All groups share one centre, and each spreads out both ways along 11 directions, with some noise.
In the rows, 128 means zero.
Some rows, each with its group after it:
[ 57 115 143 152 114 163 139 170 205 162  98 102 112 151 129]  B
[174 125 116  81 114 113 158 114 110 136  77 119 152 145 157]  B
[123 157 122 119 148 168  94 125 171 147 148 148 119  92 137]  B
[152 106 107 194 136 135 159 129 126 130 155 161  87 146 131]  H
[111 121 161 130 127 125 174  91 108 119 134  94 131 164 120]  M
[138 189 174 106 147 146 131 121 113 111 154 102 161  85 109]  M
[ 85 144 120 103  85 215 123 135 134 171 149  97 144 121 120]  B
[169 157  87  95 131 182 106 130 150 121 107 125 129 106 137]  H
[138 144 128 133 127 137 170 118  99 130 116 139 146 157 104]  B
[142 127 145 108 125 158 140 106 130 157 107  98 127 127 158]  B
[151 124 101  98 143 169 100  85 126 106  56 139 133 147 130]  P
[161 106 118 124 158 128 134 119 115 126 101 148  96 110 115]  P
[121 140  94 111  84 143 117 151 151 154 112 134 114 130 125]  A
[149 166  99 105 126 118 137 155 144 143 112 134 154 145 112]  P
[139  98 139 118 103 175 143  91 141 154 110 106 163 105 110]  B
[149 108 117 137 114 144 127 125 140 126 136 109 148 118 161]  M
[ 79 114 103  99 105 136 173 139 139 127 128 140 154 186 146]  H
[169 141 133 114 129 119 144 114 101 139 108 119 140 132 129]  B
[178 143 102 144 112 100 161  95 102 101 139 154 121 163 153]  H
[142 182 135 161  78 165 128 129 149 118  88 109 120 120 102]  A
[150 153 138 106 129 151 155  91 128 137  99 115 130 141 122]  A
[165 213 112  53 118 102 131 154 159 127 131 118 194  91 102]  P
[142 175 146 130 113  80 124 151 112 148 136 123 186 139 137]  B
[142 116 112 107 116 123 153 115 115 133  89 137 156 164 141]  M
[147 126 149 146 124 151 149 112 114 135 121  95 152 139 127]  M
[ 94 164 154  81  75 133 142  49 115  88 109 170 106 117 154]  H
[137 174 147 174 147 100 152 106 139 114 134 146 190 178 110]  A
[151 151 178 137  94 121 136 101  98 148  96  62 137 139 124]  M
[162 131 169 134 108 118 118  96  88 167  62  93 117 143 147]  H
[158 135 113 132 105 160 120 117 139 135 133 135 141 103 157]  M
[184 197 161 118 170  97 155 117  79 136  41 134 147 163  64]  B
[160 147 137  80 131  91 110 123 115 123  97  84 148 124 121]  H
[139 154  92 160  66 174 122 115 105 152 144 166 114 145 161]  M
[ 65 110 137 100  88 153 193 189 146 185  80 135 164 142 112]  A
[148 106  97 153  66 133 104 111  89 101 121  93  86 161 189]  M
[141 133 123 132  99 117 144 126 130 148 153 114 167 129  98]  P
[121 118 140 114 144 181 167 102 126 117  92 125 113 137 142]  P
[121 102 135 125  99 130 153 124 112 153 117 105 155 153 140]  H
[157 145 122 127 127 128 137 155 137 154 108 119 155 128 108]  P
[148 118 140 101 147 119 166 132 127 134 104 108 124 123 129]  P
[154 124 148  85 169 193 159 132 125 120  98  65  98  92 108]  H
[154 178 125 134  85 123 121 117 116 112  96 106 120 148 116]  A
[133 159 123 148 102 140 122 129 118 119 128 128 122 129 107]  M
[174 168 108 124  92 115 120 129 134 174 127 140 158 133 152]  P
[ 97 124 147 144 138 170 108 151 148 162  97 127  99 107  87]  H
[124 101 131 119 133 158 131 134 150 161 119 133 144  99 109]  H
[113  61 163 154 108 147 160 101 125 119 185  84  91  90 157]  P
[128 143  87 100 111 116 118 185 172 127 120  74 120 158 162]  P
[158 141 112 194 154 144 171 152  91 155 186 164  96 158 156]  B
[138 148 123 120 162 147  93 117 130 146 134 102  73 135 115]  A
[149 133 152 108 137 145 153 126 104 121  90 120 149 105 103]  A
[ 73 104 154 138 126 126 142 146 161 144 154 128 124 114 122]  H
[111 154 122 175 138 133 132 143 124 136 143 138 125 177 113]  A
[ 93  73 146 109 102 131 183 186 121 139 109 124 169  93 124]  A
[143 118 121 144  98 158 155  82 120  80 156 125 172 131 158]  M
[132 147 144 140  94 109 136 122 122 155 163 129 157 118 114]  P
[155 138 109  87  96 139 124  99 133 116 109  68 154 149 140]  P
[172 163 190  82 143 125 148 121 133 192  47  79 163 112 125]  M
[147 129 162 122 174 106 122 139  74 171 172  82 114 108  64]  B
[139 131 104 118 154 176 182 108 105 115 135 171 122 134  84]  A
[119 152 182 102 106  89 150 137 135 173  92  99 172 128 113]  M
[122 144 121 115 141 102 125 112 131  82 127 100  68 165 141]  A
[172 139 151 135 162 157 118  90 104 159 164  98 131  96  82]  A
[194 104 119 152 168 145 105 119 131 136 114 127  62  82 126]  H
[112 117 125 108 113 111 141 128 149 114 108 113 141 136 122]  B

New rows, each followed by its group:
[ 72 113 107 127   4 107 204 197 149 107 124 149 183 114  90]  A
[122  98 131 161 161 131 158 161 138 158 121 170 105 122 128]  P
[141 140 132 171 105 160 112 126 123 143 131 131 104 116 143]  P
[126 137 165 143 132 136 148 105 118 130 110 108 138 137  97]  B
[123 109 141 150 115 162 134 103 172 131 109 131 141 110 122]  B
[139 144 179 143 192 155 126 105  59 110 201  53 115 131 125]  M
[151 117  98 114 127 109 157 121 124 141 120 161 178 154 118]  H
[157 127 162 132 156 143 118 129  89 106 131  37 130 132 161]  M
[156 107 166 116 154 127 146 116 147 158 108  70 148 114 131]  M
[110 132 111  94 108 137 127 160 141 156 127 110 142 131 122]  B
[119 143 143  95 136 156 133 119 121 154 111  99 131 127 102]  B
[ 67 154 108  80 100 134 159 138 109 104 102 141 160 180  71]  H
[135 107 170 153 105 140 160 116 181 102  97  53 143 106 132]  M
[144 117 119 107 139 149 159 112 159 181  78 145 109 142 129]  M
[140 119 134 145 110 101 181 173 143 168 183 113 154 106 108]  P
[159 141 139 117 112 137 164  89 113 113 140 126 136 110 147]  H
[138 140 145 135 113 101 142 125 106 153 129 121 110 142 137]  P
[106  93 129 127  97 143 161 149 124 115 115 101 102 138 189]  A
[158 173 133 101 144 143 102 164 170 151 107  61 150 124 167]  H
[127  97 127  82 127 114 163 120 119 141 111 123 172 140 119]  H
[129 134 167 142 147 160 150 126 144 126  99 106 131 118 133]  A
[122 127  98 123  83 124 131 161 139 132 112 145 145 121 135]  A
[113  90 130 103 126 123 156 137 139 185 144 126 164 136 154]  A
[107 119 137 133 152 168 128 118 117 118  51 111 124 184 112]  P
[122  85 129 130  72 168 101 148 119 204  83  61 167 151 155]  H
[138 136 139 134 127 167 163 147 133 101 156 107  30  79 178]  P
[151 154 159 166 139 140 128 136 148 151 135  99 108 112 152]  H
[127  64 115 207 134 146 121 148 127 167 108 138  95 156 136]  P
[124  97 146 138 105 148 124 189 110 169  86 109 152 105 172]  A
[144 148 153 116 146 120 144 120 102 149  98 103 145 148  95]  M
[159 146 105 179  85  85 125 133 121  64 156 151 172 119 115]  A
[142 141 119 186 109 170 106 146 138 150 143 127 129 120 137]  A
[136 134 114 114  92  97 139 122  87 103  92 129 189 174 133]  M
[135 121 125 120 116 109 142 134 127 113 152  95 129 134 143]  H
[109 112 150 131 136 130 137 120 123 135 109 131 127 143 133]  P
[134 144 132 135 108 124 106 124 128 121 165 126 152 105 127]  B
[132 160 120 103  97 171  98 114 147 121 124 134 144  77 115]  H
[130 127 148 124 120 141 148 124 120 148 129 100 133 128 119]  A
[136 126 137 117 140  96 145 122 125 124 139 131 143 132 147]  B
[125 138 176 137 145  67 154 157 110 163 142 133 123 106 101]  P
[128 156 109 140  97 161 130 136 122 128 141 132 123 141 157]  B
[120 130 105 139  85 131 146 169 137 147 118 114 135 160 153]  B
[114 135 117 131  87 125 113 173 155 159 126 130 154 103 102]  A
[ 82 124 150 147 127 168 195 149 130 133 147 123 135 139  83]  H
[117 165  83 114 111 124 154 165 151 126 135 183 148 170 197]  B
[128 133 146 116 139 143 138 129 161 153 115 113 129 120 162]  H
[101  98 150  73 128 131 192 146 137 150  70 134 170 132 147]  A
[120 132 130 136 100 134 136 156 124 149  98 125 142 150 155]  A
[130 135 144 113 109 139 156 117  79 138 131  93 142 148 119]  B
[150 142 134 132 134 124 197  89 121 109 140 162 198 141  91]  A
[137 116 131 137 151 194 207  88 159 146 114 161 165 146 116]  M
[128 144 138 144  58 119 118 141 154 199 141 143 176 100 136]  M
[131 142 135 132 111 118 159 119 136  83 106 118 133 145 140]  A
[135 128 101  94 137 153 153 135 134 118 124 126 143 130 109]  H
[152 154 113 153 113 143 111 159 106 141 105  86 123 155 104]  H
[ 98 112 138 143 174 197 161 143 170 179  99 126  76 143 100]  B
[164 131 159 139 136 107 148 129  95 167  94 104 162 143  92]  H
[151 101  99 148 128 110 150 152 110 151 114 107 139 188 131]  H
[157 105 124 119 149 125 143 101 105 135 156 133 149 129 152]  A
[126 129 105 145  97 122 124 187 117 147 128  87 106 148 111]  B
[125 123 173  93 117  76 163 139 140 120  32  58 148 162 121]  M
[138 110  98 139 118 138 149 123 140 157 129 156 122 152 162]  P
[143 133 138 113 129 139 130 130 104 134 123  99 115 112  99]  A
[107 147 146 103 123 108 167 111  64 129 127 132 182 191 131]  M
[135 131 140 181 142 149 105 152 165 136 121 136 157 112 158]  A
[137 155 144 138 136 135 133 112 117 115 109 122 114 138 112]  B
[127  76 149 131  98 118 103  80  95 156  84 154  94  99 111]  H
[106 158 155 125  86 132 115 101 109 122 131  85 107 151 164]  P
[ 90 171 116 115  96 122 120 132 140 142 116 120 193 196 103]  P
[164 104 136 208 159 165 134 112 140 135 142 136  72 110 113]  B
[178 124  87 114 108  99 143 180  74 192 177 129 182 123 113]  B
